The same things were measured in two ways. Each way mixes the same 12 hidden numbers, adds some noise and spreads widely along 6 directions of its own, which tell nothing about the thing.
Some things both ways: the first way, then the second way.
[ -3   4 -18   7  21  -6 -15  -1  10  12  12  12  13  -9  14  -8  -1 -26
   6]
[ -5  17 -27  14  17   1  27 -31  20   3 -14  -6 -16  -5 -16  -9 -11   4
 -11   0 -16  -6  12]

[ 10   0   3 -27 -13  11  -7  23   8  34 -29 -28   4  21   2  18 -18  15
 -20]
[  6 -11  -2  -1   3 -12 -13  14   2  13 -12  -8  15 -16  -9  -7  -7  -2
   5   4  -5  10   6]

[ -1 -11  -5  11   7  19   3  10  -4   2 -21   4  14  13  11  -3   0  -1
  -2]
[  3  20  -5 -14 -15  -9   0   8 -11  -7   1 -10  -1   0   5  -5  21 -10
 -18  24 -12 -12   6]

[ 13 -10 -10   1 -12  21  -2  -2  24  27  -5  -2   6  29 -15  20 -14  29
 -17]
[ 11  14  18  -1   9 -14 -14   4   1   8  -3   0  13 -19 -19 -23  11   6
 -20  -9  22 -12   5]

[ 11  -1 -13   8 -23   2  -5  10  10   4   2 -24   0   5  -1  15 -14  21
 -19]
[  2 -34  30  -9   4  12  14  13  -5  27  -5   9  14  -3  13   7  -1  28
  10  -1 -10  -9  25]

[ 28  19 -16   3   3  16 -12   3  36   2  31  -3  23  -1   7  28 -16  -6
 -19]
[ -5 -14  16   8  -9 -10  24  25  -7  21   6   0   3  22  -1   3   8  -9
   3  -7  13  12  12]

[ 22   0   6   2   7  -8 -14 -39 -38  13  -3  17 -25  -9  33 -14   1 -26
   6]
[-15   1  -3  -1  -7 -14   0  -9 -12  15 -15   7  29 -18 -11 -18   5  -2
  29  -5 -12  -1  14]

[-32 -10  -4  32 -11 -11  -9   4  16 -21  17  14  11 -23  -8 -16  36  -4
  10]
[ 20  -1  -2   4  24   8  -7  -8   7  19 -12  -7 -21 -16  -6 -15 -14  11
 -27 -13  24  -1  -1]

[-11 -15   5  35 -16   8  16 -23  -6 -22  -4  18 -12 -11   0  -8  16  -4
  28]
[ 13 -25  -3  -4   2  -6  23   9   0  11  -7   3 -28  16   6  12  -8  24
  16 -12 -27 -13   8]

[  0   4  -1  -8   1  11  -4  12  -1  17  -6  11  -5  27  11  15 -12   3
  -4]
[-20   1   6   3   0   6  28 -20  10  21  -2   7  -8  -5   1  15  20   7
 -22  -8  15  16   1]

[  6 -11 -19  -1   8   4 -18  -1  -3  13 -11  12 -20  22   2   9  -7  24
 -22]
[ 27 -16 -23   5  20  -9   8  -3  12  10 -18  -9  -8  -3  -9  -4 -19  23
   1  -9  -9  -9   4]

[ -5 -15  15   3  -2  -4  19 -22  -8 -11  -6  -8 -12 -17  -7  19  14   5
  -3]
[  9  25  30   3  15  15 -11 -12  -8  14   8   7   2 -18  -9 -21  13 -17
 -25   5  44  15   3]

[-37  13  -4   3   5  -5   4   5  41   2  -7   7  22  -3 -18  18  -2   4
   7]
[ 16 -17  -8  -8 -32 -18   2  19  -5  16 -20  -4 -12  12  12  10  -2  -8
  15  17  -7   9   9]

[  5 -25  16  15  -5  21   4 -20  10  12 -10   4  10 -18 -10  22  -5  18
 -11]
[  7  16 -10  18  15 -25  -5  -6  13  -1 -31 -15  19 -20 -27 -39 -23   2
  -1  -2  -9  -7  14]

[ -1   5 -34   7   2  -2 -19   4  22  10  19 -17  36   9  -9  24 -15  27
 -22]
[  7  -3 -18   5  -5   4  25 -21  12   5  -9   6 -15  11 -12  11   2   7
  -9   1  17  -2   9]

[ -9  10 -33   3  27 -14 -28   7   3   9   9  22  -8 -13  11 -19   0 -18
   0]
[  8   8   6   5   4   6   8  -7  -1   8   9   0  11  -1 -13  -4  16 -12
 -16   9  38   9  10]

[ 23 -10   0 -14  12   1  11 -12 -16  11   1   4 -13  36   5   8  -3  -7
 -26]
[ 18   2   9  11 -13 -16  -6  14  -8  10   0  -7 -13  14 -11 -26   9 -10
   3 -11  41   4   0]

[-24 -17  -1   6  -7  -9  20   3 -18  -9  -6  -6 -15  -8 -16 -11  20  -3
  20]
[ 20 -12 -27  11   9  -5  26 -14  12   6   0  -6 -34  27 -16 -14 -13   8
  21 -10   4   2   7]

[-18  -6 -13 -14 -10  21  -9   2  41  11  17   2  18 -14 -23  30   4  20
  27]
[-19 -25 -12 -21 -22 -11  28  12  -9   4  22  -1 -11  30  14  12  28  -8
  20  10  -4  26   4]

[  7   7 -28  12   2   6   9  -9  17   1  25 -16  30  -9 -14   5  -6   4
  -4]
[-23   8  -8  12  14  16  51 -48   9  -3  -8  23 -17   4 -14   3  -4   6
  -5  -6   5   0  16]

[ -2 -15  10   6 -28  32  20   7  18   0 -16 -23  22   6  -6  35 -13  32
   5]
[  4   6  10  -5 -18 -21 -15  31  -9  -8   1 -12   8   4 -10  -2  15  -8
   9   8 -13  10  -3]

[ 11  -4   2 -17  -6  10  13  11 -17  18 -40   3 -22  38   2   0  -9  -2
   1]
[  8  -2  10  16  23 -11  -3  -1   3  12 -17   5  15 -30  -5 -15  -4  11
  -9 -19  -5  -8  -1]

[  3  20 -12  -3   5  -1   6   1   5  10   1   6  -5  13  11  -7  -4 -21
  12]
[ 34  13   7   5  12 -12 -13   6  10   8   5   1 -33  -1 -23   5   1  -7
 -20 -18  28  17 -18]

[-22  -1 -22  22   8   9  15  29  37 -35  -6  12  -4  17 -19   5  21   7
  -2]
[ -2   6  -5  23   2  -6  22 -10 -16  17  -8  -2   5  11 -20 -14  -3 -13
  22 -17  22  12   9]

[ 24 -17 -11  16  -8   4   3   2 -29  -6  12 -15  10   2  22 -12   5  -7
 -13]
[-27   3   7  24  -2  -2  21 -22  -7  -3 -11   7  17  -3 -23 -18   7  -3
  25 -15  23  13   9]

[ 24  -5  -1  -7  13  32 -14 -20  14  21   8  13  14  14  15  44 -26  20
 -19]
[-25  31 -19   7   3  -6  22 -22  12  -6  -6 -11   0  -6 -16   4  11  -4
 -25   2 -11   9  -1]

[-23  -6  -7  15   2   0  -6  33 -18  -7 -13  -2  -3 -16   0   0  13  11
   1]
[ 12  13 -28  -7 -14 -14  16  -9  10  -1  10  -9 -16  20  -3  -5  17 -21
  -8  28   6  18   5]

[  2   6   7 -17  11   6  27  -1 -24   6 -28  20 -41  33  14 -14  -9 -17
   5]
[ -4   2  28   3  11   2  -4   3 -15  24 -16  -2  22 -25   3 -13   3  15
   6 -12  -5  -5   8]

Other things, the second way, with their names:
<309>: [-10  31  15 -13  -3   3  -4 -10   1  -7   2  10  19 -25  -7  -7  28  -5
 -35  23  -5 -14  12]
<864>: [ 30  -8  13  -8  12 -16 -13  12 -13  32 -25  -8  18 -22   9 -19 -10  18
   9   0 -14 -16  15]
<230>: [ -9   4 -17  10 -15  -7  18  -4  -7   6 -17 -17 -11  16 -11   2  -3  -3
  11  -4  12  14   4]
<743>: [ 37  -8  -7   7  12   0  11   9   9  27  -7 -16  -9  11  -1  -5 -17  17
  -5   0 -17 -18  15]
<4>: [ -8 -24  -3   2 -12 -21   1  18 -17  22  -6 -14  21   3   1 -16   9  -2
  26 -12  22  24   2]
<935>: [ -5  -2  23   8   0  -3  -9  14  -9  15   1  -3   3  -9   0 -12  13  -1
  -1 -13   7   9  -3]
<960>: [-14   5  -8  23   8  -9  10 -15  13  16 -24  -7   1 -16 -21 -18  -9  13
  -7 -29  12   0   2]
<914>: [ 18  16   5  -6   5  -1  -5   0 -12  12  -6 -12  11 -10  -6  -2   9   7
 -16   6   8 -10   5]
<557>: [-21  30  -5  -1 -14   0  13 -17   8  -4  11  -9  -3   8 -14 -15  24 -22
 -11  22   9  21  10]
<1014>: [-12 -25   9 -12 -17   9  28  12   2   5   2   8 -35  21  20  14   4  -7
  -5  22  -7  13  17]
<75>: [  4   7  18   4   1   4  -1  -1 -11  14  -8   8   9 -19  -2   9  13  -9
 -17   3  23   6   5]
<857>: [-14  -2  20  16   1   2  22  -3 -10  16   2  -1   9   5  -3 -14  14  -2
  15 -10  13  11  11]
<130>: [ 17  14 -11   8  15   1   2 -12  14   1   5   3 -23  -9 -17  18   7 -11
 -31  -3  20  21 -15]
<917>: [-26  18 -17  -2  -7  -4   9 -23  -2 -11 -16   0   5 -13  -5 -32   5  -1
   0  12 -24 -19  16]
<87>: [ 21   1  30 -12 -16  -8 -30  37  -7   8   8  -4   5  -3  -7 -14  15  -7
  -9  14  12  -5  10]
<50>: [-29   4  15  -1 -12   6  22  -7 -13  13   1  -4   3   2   6  14  28  -6
  -3   1  28  37   0]
<548>: [  4  25  27  -5 -11  -8  -8  11 -10  22   4  -8  15  -5  -9 -18  22  -9
 -14   6  15  -6  15]
<54>: [-12  -6  28  19   9   8   3   8 -11  12  10   3   6  -3 -22  -2  11  -9
  -1 -25  49  22  -1]
<563>: [ -7  27 -15   3 -10   4   7  -7   5 -12  25  -8 -38  18 -16   1  27 -24
 -24   2  16  18 -14]
<404>: [  4 -14   5  27  -6 -20  19   8   4  25 -11  -9  10   9 -14   3   6  -5
  13 -16  38  27   4]
<100>: [  2 -24   4 -10 -16  -4  19  20  -8  18   1  -7 -25  26   8   7   2  -1
   6   4  20  15  12]
<344>: [ 15   0  14   2   7 -22 -25  18  -1   6 -17  -9  15 -27   4 -32   1  12
   1  -5 -22 -12  -2]
<870>: [-11  10  11   6  16  15  14 -12  12   3   7  -9 -24   1 -13 -15   7  12
 -27 -10  24   3   5]
<61>: [  7  15 -20   3   7 -13  15 -24  16 -11  -6   7 -26   1 -19 -15  -3   0
   2   1 -17  -6   4]
<264>: [-12  23  -5  -3  10   2   4 -10   7 -15   3   8   3 -21  -4   2  13 -14
 -39  15 -24  -5   0]
<381>: [-15  31 -10  -6  -1   4   2 -31  -7  -6   1  -4  21 -14 -17  -9  21 -11
   0  17   8  16   6]
<53>: [ 16   7  33   0  -4  10  -6   4  -4  12   1  12  16  -9  -6  -7  15 -13
 -20  21  35  -1  19]
<723>: [ 30  12 -13  11  21  -8  -1  -8  12  19 -14 -12 -22  -7 -13  -5 -19  -5
 -18  -5  12  16  -4]
<797>: [ 21   5  -8  -1  22 -16 -19   6  -7   4  -8  -9  -5 -10 -24 -28 -21  -4
  15 -12  -6   2  -1]
<865>: [ 17  16 -21  -3   0  -9  11  -9   0   0   4  -5 -25  16  -7  -4   5  -8
  -6   4  -4   5  -4]
<655>: [ 36   0  19   9  -5  -6 -13  26  -5   5   2 -12  -5  12  -9 -14   8  -3
 -20  -1  46  -1  -2]
<321>: [-29  -6 -26  -1  -4   6  46 -38  -4   5  -2  10 -11  15   0 -10   8   4
  28   1 -13   0  19]
<256>: [ -2  -4 -23 -25  -6 -21   6  -2  -4  -3  -9  -6   1   4  -4  -8  -3   1
  27  18 -34   7  13]
<791>: [  4 -26   0 -11 -28 -25  11  23 -14  15 -13  -5  12  18   3  20   3  -2
  54  14 -21  26  14]
<271>: [ 38  -9  26  -3  10 -15  -8  20 -13  29  -9  -1  18  -6  -8   2  -4   5
   9  -1  21   3  12]
<370>: [ -6 -27  16  -9  -7  -1  11  -2  -5  33 -17   9   5 -14  24   0  10  19
  15  -1 -12   4  13]
<712>: [ 12 -20   0  10 -18 -15   3  28  -8  11  -3 -21   2  30 -18  -8  -3   5
  27 -12  29  11   8]
<755>: [ -4 -13   5   2 -19 -27   4   5 -12  26 -31  -1  24  -7   0 -18  -1  11
  32  -7   1  -1  17]
<820>: [  4  -8 -10 -22 -24  -6  25   5   7   4   8   2 -41  29  14  -2  13   3
  -3  20 -18 -11  17]
<950>: [-30  -6  -5  18  -8  -2  50 -14  -1   6  -7  -2  -4  22  -3  10   7  -5
  14  -4  11  26  11]
<150>: [-22  23  -1   0 -25  -1  20 -11  -3 -11   4  11  -8  12 -16  -3  19 -31
  -4  22   8   7  15]
<664>: [  5  -7   3   4  -2 -19 -10  15 -10  14 -18 -22  21 -11   1 -19   0   4
  18   1  -4  10   5]
<479>: [  8  13  -2  -6  -4   4   4 -12   1  -1   3  -6 -22   3 -11  15  14  -3
 -12   9  32  24  -4]
<957>: [  2  17  -7  13 -10   4   0   4   8 -20  17   3 -32  10 -24   8  18 -23
 -23  -1  13   7 -13]
<894>: [ 31   1  14  -2  25 -13 -17  15 -10  16 -13  -6  15 -26  -2 -13  -5  18
  -4 -11 -15 -17   0]
<734>: [ 15  -4  -6  19  12 -26  -4   8   4  28 -29 -18  22 -13 -18  -5 -20   3
  12 -18   5  21   2]
<462>: [ -3  -6  12  -9  16   4 -10   9 -17  20  -4  -3  35 -30   9 -12   9  12
  -5  -1 -22 -17  10]
<1007>: [ -6   4  -1  -3  21  19  13 -27  12  -2  -4  11 -12 -18   2  -3   4  13
 -31   3   1  -4   3]
<447>: [ -9 -38   1   5   2  13  45  -4  11   9 -10   9 -27  21   4  25 -11  28
  14  -9 -10   2  14]
<97>: [ -3  33 -26  -5 -15 -10  13 -16   7 -23   9   6 -15  11 -20  -7  19 -20
 -17  20 -18 -15   5]
<351>: [ -9 -11   1 -14 -28   6  23  24  -6 -11  22  -6 -41  43  11   3  19 -19
  -5  28   2   6  15]
<588>: [  2  -2  14  11  24   1  19 -12   5  17 -14  12   0 -20   2  -5  -5   9
  -4  -6 -15  -7  12]
<921>: [-20  -3  -7  14   0  -4  22 -25   1  14 -13   5  21  -1 -29  -1  -2   6
  31 -17  13  19  12]
<47>: [ -5  30  17  -1 -23 -11 -22  16 -15 -15   6  -5   3  -3 -14 -18  25 -32
  -7  15  10  10  -2]
<123>: [ -1   8  13   9  32  12  -7 -13  12  21 -10  -7   9 -34  -9 -18  -3  27
 -39 -23   9 -13   1]
<639>: [  7 -13   6  12  -3 -19   9   0  -5  35 -13  -6  17   3 -20  10   2  11
  30 -28  38  31   0]
<593>: [-22   1  24  10  -3  -3   8  -7 -22  14 -16   9  41 -19  -2 -23  15  -4
   3  -6  32   2  15]
<862>: [-33 -16   2  18   3   9  23 -20  10   6  -5  14  -7  -5 -21   3   2   3
  17 -23  20  22   7]
<721>: [-28  11 -23   5 -22 -22  38 -24   7  -1 -13  -3   2  14  -3 -19  11  -6
  20  10 -21   5  18]
<760>: [-34  -3  21  -7 -14   0  10   0 -19   8  -6  11  31 -15   3  -9  26   6
   2  -3   3 -11  15]
<11>: [-16 -11  15  13  -3  14  31  -2   5   5   5  -3   5  14  -1  -3  10  -1
   9  11   4  12  23]
<948>: [ -9 -11  -2  14 -16 -16  17   8  -8  26 -14 -11  28   5  -5   4   6  -7
  21  -3   9  17  14]
<1002>: [  3  26  -8 -11  10   6   5 -11   2 -10  27   7  -9   1 -11 -10  20 -23
 -26  22  -9  -2   5]
<138>: [-10  26 -24  13  -2 -10  23 -19  14  -2  12   4 -36  16 -27  -2  12 -19
 -19 -15  11   7  -7]
<855>: [ -8   6   6  -6 -18   4  16  -5  -8   7  12   2  11  10   0   2  32  -7
  -2  14  17  11   9]
<915>: [ -8  -4 -16   4  -7  -9  23  -9  32   1 -13  -2 -28   5  -6  20  -5   7
 -10   3 -21  21   2]
<235>: [-20  -6  18   2  -7   0  15   6  -8  11   1   9   5  -4  10 -18  20   2
   1  -2 -15 -16  15]
<965>: [ 40 -14  16 -11  15 -10 -22  30 -13  19   9 -11   5  -4  -3 -17   4   9
   2  -5  13  -7   3]
<631>: [ 16 -19   9   9  21   0  23 -19   8  33 -32   7  11 -13   4  -2 -20  18
   8   0  11  11  22]
<967>: [ 20 -23  -9  -9 -24 -19   1  25  -8  27 -18 -12  -2  17  -1  22  -6   2
  17   0  14  19   5]
<444>: [-10 -15 -16  10  20   0  37  -9  12  16 -13   3 -41   3  15  11 -14   8
 -16 -20 -25  12  -7]
<3>: [  9  16  22  -2  -7  -9 -12  -7 -12  16 -23   2  25 -25  -5 -20  11   0
  -4  11  22  -9  16]
<268>: [ -7   2  -9 -18 -14  12  33 -20   2 -14   1  17 -27  15  11   3  11  -1
   0  31 -29 -14  21]
<676>: [-12  -7 -10 -24  -8   2  15 -22   2   8 -10   6  -8  -5  15  -6   6  11
  13  23 -30   2  19]
<371>: [-13   9  -3  14 -14  -9  17 -11  -8  -1  -2  -3  10   8 -12 -15  17   1
  31  -5 -10   1   7]
<155>: [ 22   3  -1  11  -9 -17  13   3   7  18  -1  -2 -18  21 -26   9  -1  -6
  14  -8  24  18   6]
<722>: [-21  -8   1  11 -14   1  30  -2 -15  20 -10  -7  11  15  -3  -8   4   1
  21  -4   1  -2  24]
<690>: [ -1 -21   8 -14 -11   8  -5   5 -11  15 -12 -13   4  -8  12  -3   8  19
   4  10  16   5  10]
<400>: [ 38 -19  -6  -4   2   3   0  19   5  24   3  -8 -46  18  -5  28  -8   4
 -15 -10  31  19  -9]
<60>: [  5   8 -19  10  18 -21 -11   1   9  -3 -19 -16  -5 -14 -17 -39 -18   7
  -7 -16 -12  -9  -2]
<653>: [-25   4   3   1 -20   0  17   2 -18   0  21  -5  21  21  -7 -23  32 -14
  16   7  12   3  16]
<764>: [ 34   4 -11  -4   9 -12  -2  10  12  16 -22 -23 -11  -4   6  -3 -16  23
 -21   6 -29 -14   4]
<72>: [ 21  -4  15  -3   3  -8 -10   8   3  14 -12   4  -1 -12 -16   5  -3  -2
  -9   0  35  16   5]
<317>: [-19  13  12  -1   1   6 -13  -5 -25   4  -3  -1  33 -18 -17 -20  13 -17
  -2   5  37  15   9]
<200>: [ 31 -10  12  -6  11   9 -12  19   9  27   6 -12 -20  -1  -2   7  -1  13
 -29  -7  21   6  -3]
<38>: [-15  15   3  -9 -21   3   2  -3  -5 -18  20  10  -8  12 -19 -16  26 -22
  -1  14  14   0  11]
<930>: [  4  24   0  14   7   0  -3 -15   9   0  -5  -2   3 -10 -25 -26   5  -1
 -26  -7  28  -9   5]
<925>: [-16 -21   7  -9 -26  -8   0  16 -20  17 -25   7   3  -5  12  -6  -4  -2
  22   3 -13  -3  17]
<434>: [ 22 -12  18  -3  -9   2   1  25 -13  15  -7  -3 -16   9   7   3   1   2
 -12   7  18 -10  10]
<450>: [ 20  28 -21  17  10  -5  12 -21  21  -9   2  -1 -28   9 -30 -15  -4 -23
 -20   9  18   7   4]
<238>: [ 22   4  13   9  21  10  -9  -2 -12  27   3  -5  15 -16 -11  -5   5   4
  -9 -17  31   5  -3]
<178>: [-26  -2  16  -3  -6  15  34 -10  -2  -1  13  33 -23   6   0  10  18 -18
 -11   5   3   0  15]
<19>: [  1  22  -6 -10  -4  -1  -7  -2  -3  -3   5  -2 -12 -10  -2   0  19  -8
 -31   8  -1  -4  -6]

Some of these things the first way, each followed by its name:
[-29 -20  10  26  -8   4  23  14 -10  -2 -39   0   8   5 -11 -17  13   4
   7]  <3>
[ 15   7  -5 -15  -2  12  13   1   5  10  -7 -15  -9  14  -1  -9   6  -6
  -4]  <797>
[ 23 -23  20  23  -3   9  11 -30 -20 -14  -6   8 -12  -4  26  12   5  -1
 -16]  <47>
[ 14 -29  -4  26 -26  11 -10   5  18 -16   9 -13  15   1  13  13  17   7
  -8]  <54>
[ 21   8 -19  -1   4  -3 -16  -6 -11   7   9 -17   3 -24  17   3  -3 -12
   2]  <1002>
[ 16 -15   7   7  -4   6  11   2 -40   4 -16   2 -15  20  11 -21   6   1
 -23]  <917>
[  8 -16 -14  33  -4   2   5  -7  -5  -7   1   7 -12   1   3  -5  10   7
  -3]  <61>
[-30   3  -4  23 -10 -12 -17   2  17 -13  15  20 -10 -20   1   1  13   2
   8]  <200>
[-19   1 -25   7   6  12  10  -4  44   1 -18  25 -20  28 -41  27 -12  46
 -12]  <97>
[ 11  -5  -1  10  18   2  -9 -25 -10  11  -7  12  -2  -5  23  -2   2 -22
   5]  <864>
[  2  11 -28  30  25   2 -18  -3  21  -5   0  29 -15  -8  14 -12   0  -9
  -4]  <271>
[-15  -7 -17  14  12   0  -8   3  33   4   2   1   8 -13 -17  28  -4  24
 -13]  <631>
[ -8  14   6  -7  -7  -6  15  11 -17  -4   0   8 -10   0  19 -27   9 -42
  27]  <935>
[-23 -34   1   1   0   3 -11 -13  13  11  -7  16  -5  12  -7  12   6  27
 -10]  <690>
[ -9   2 -32 -21  34   5 -15 -13  15  21   2  22 -20  12   0  16 -17  22
  -9]  <381>
[ 10 -10  -2  -4 -28  11  18  23  15   6 -11 -31  21  30  -9  17  -4   1
   0]  <235>
[ 18 -26   1  24 -14  -2  -2  22 -36 -14  -2 -24  -6 -18  30  -2  -1  -6
 -24]  <11>
[  6  10  -6 -32  13   4  19  -3  16  33 -26  -8   3  19  -4   9 -21 -28
  20]  <588>
[-38   5  21  13 -19  12  13  28  -4  -9 -37  -2   4   2 -12  -2   8  20
   4]  <967>
[  4  27 -25  16  15  -3 -11   7  11  -4  28  30  -1   8  18 -24   9 -37
  10]  <138>
[-14   3   1 -13   8  12  17  -2  20  20 -19  23 -13  34 -23  10 -10  12
  -3]  <755>
[ 20   7   8  -6 -10  19  14  17   1  -8   5 -10  14  17  11  17   5 -11
  -4]  <444>
[  5 -20  -2  30 -25  -5   0  11  -7 -23  -9  -9  -2  12  16   9   9  11
 -13]  <957>
[-25   0 -13  29  -7  -5   0  30  13 -25  -7  -5  -3  -5  -9  13   4  14
  -5]  <743>
[  0 -13   8  23 -23   1   8 -15 -23  -6   8 -11  14 -28  11 -11   3 -13
  17]  <447>
[  1  11   4  19  -1   0  -5  20 -29   0  -9  35 -48   8  29 -17 -11   3
 -19]  <915>
[  5  11   1   5  24  -4  10 -20 -13   7  -8  27 -22  -4  14 -24  -5 -28
  -5]  <150>
[ 10  15 -20   7  12  12 -12  23   5   4   9  -2  12  20  18  19 -23  17
 -34]  <764>
[-14   2   1 -16   3  12   7 -29  19  35 -24  13   2  -2 -24  20 -25  18
  17]  <309>
[ 21 -18  16   3 -10  16  -1 -31 -12  11  12   5   4  -5   5   8   8   2
  -7]  <60>
[ -6   1  23 -20  23   1   7 -34  -9  16 -16  14  -6 -16   7  20  -3 -20
  13]  <723>
[-17 -21  -7   8  -4  16 -18  21  22  -9   1  28 -15  18  -9  13  21  27
  -8]  <4>
[ -7 -21   5  12 -18   7  21 -14 -23 -11   3 -26  28 -21   7  13   5  -6
  35]  <371>
[ 15  -1   2  -9  -2  -4  -1  12 -26  13 -14   2 -31  37  23   2  -7  -2
 -21]  <370>
[ -7   3 -12  13   5   6  -1 -13  -2  -2  -8  18  -1 -12  10 -16   8 -20
  34]  <894>
[ 10  -2   4   3   5  -1  -3  -2 -21   9 -24 -13  21  -3  32  -6  -2 -27
   4]  <75>
[ -1  -8   3 -19  15  26   8   1   7  12  -2  13   1  21  11  22 -10   6
  -4]  <50>
[  2 -31  15  -5  -1  17  -9 -27   3  15   2 -11  34 -23  14  35   0  -3
  16]  <664>
[-14  18 -31  -3  26   8   0  13  34  15  26  26  10   8 -10   3 -13  -7
   5]  <721>
[ 21   2  -5  11  -9   5   8  24 -21  10   2 -20   4  23  14 -13  -5  -8
 -24]  <820>
[ -4 -20   7  12 -30  -5  -2  -2   3   2   2  -3 -10   0   3  -1  11   4
   4]  <862>
[  1  10  -6 -31  12  11  15  -2  -2  27  -8  -7  22  10 -13  -5 -10 -14
   7]  <593>
[-25   3  -1   0  -4  -5  24  22 -25  -6 -15  -9  12  -6 -11 -26   6 -14
  11]  <655>
[-21  14 -28 -23  13  -5  -3  13  20   1 -10   5 -13  22 -11  10  -3   7
   5]  <238>
[ -1 -32  12   6  -3  15  -7 -28   6  -3 -12  10 -11  -6 -10  22  13  34
 -18]  <317>
[  4 -16   9 -14   7  10  11 -31  31  13  10  -1  12  -7 -13  24  -8  -5
  -6]  <351>
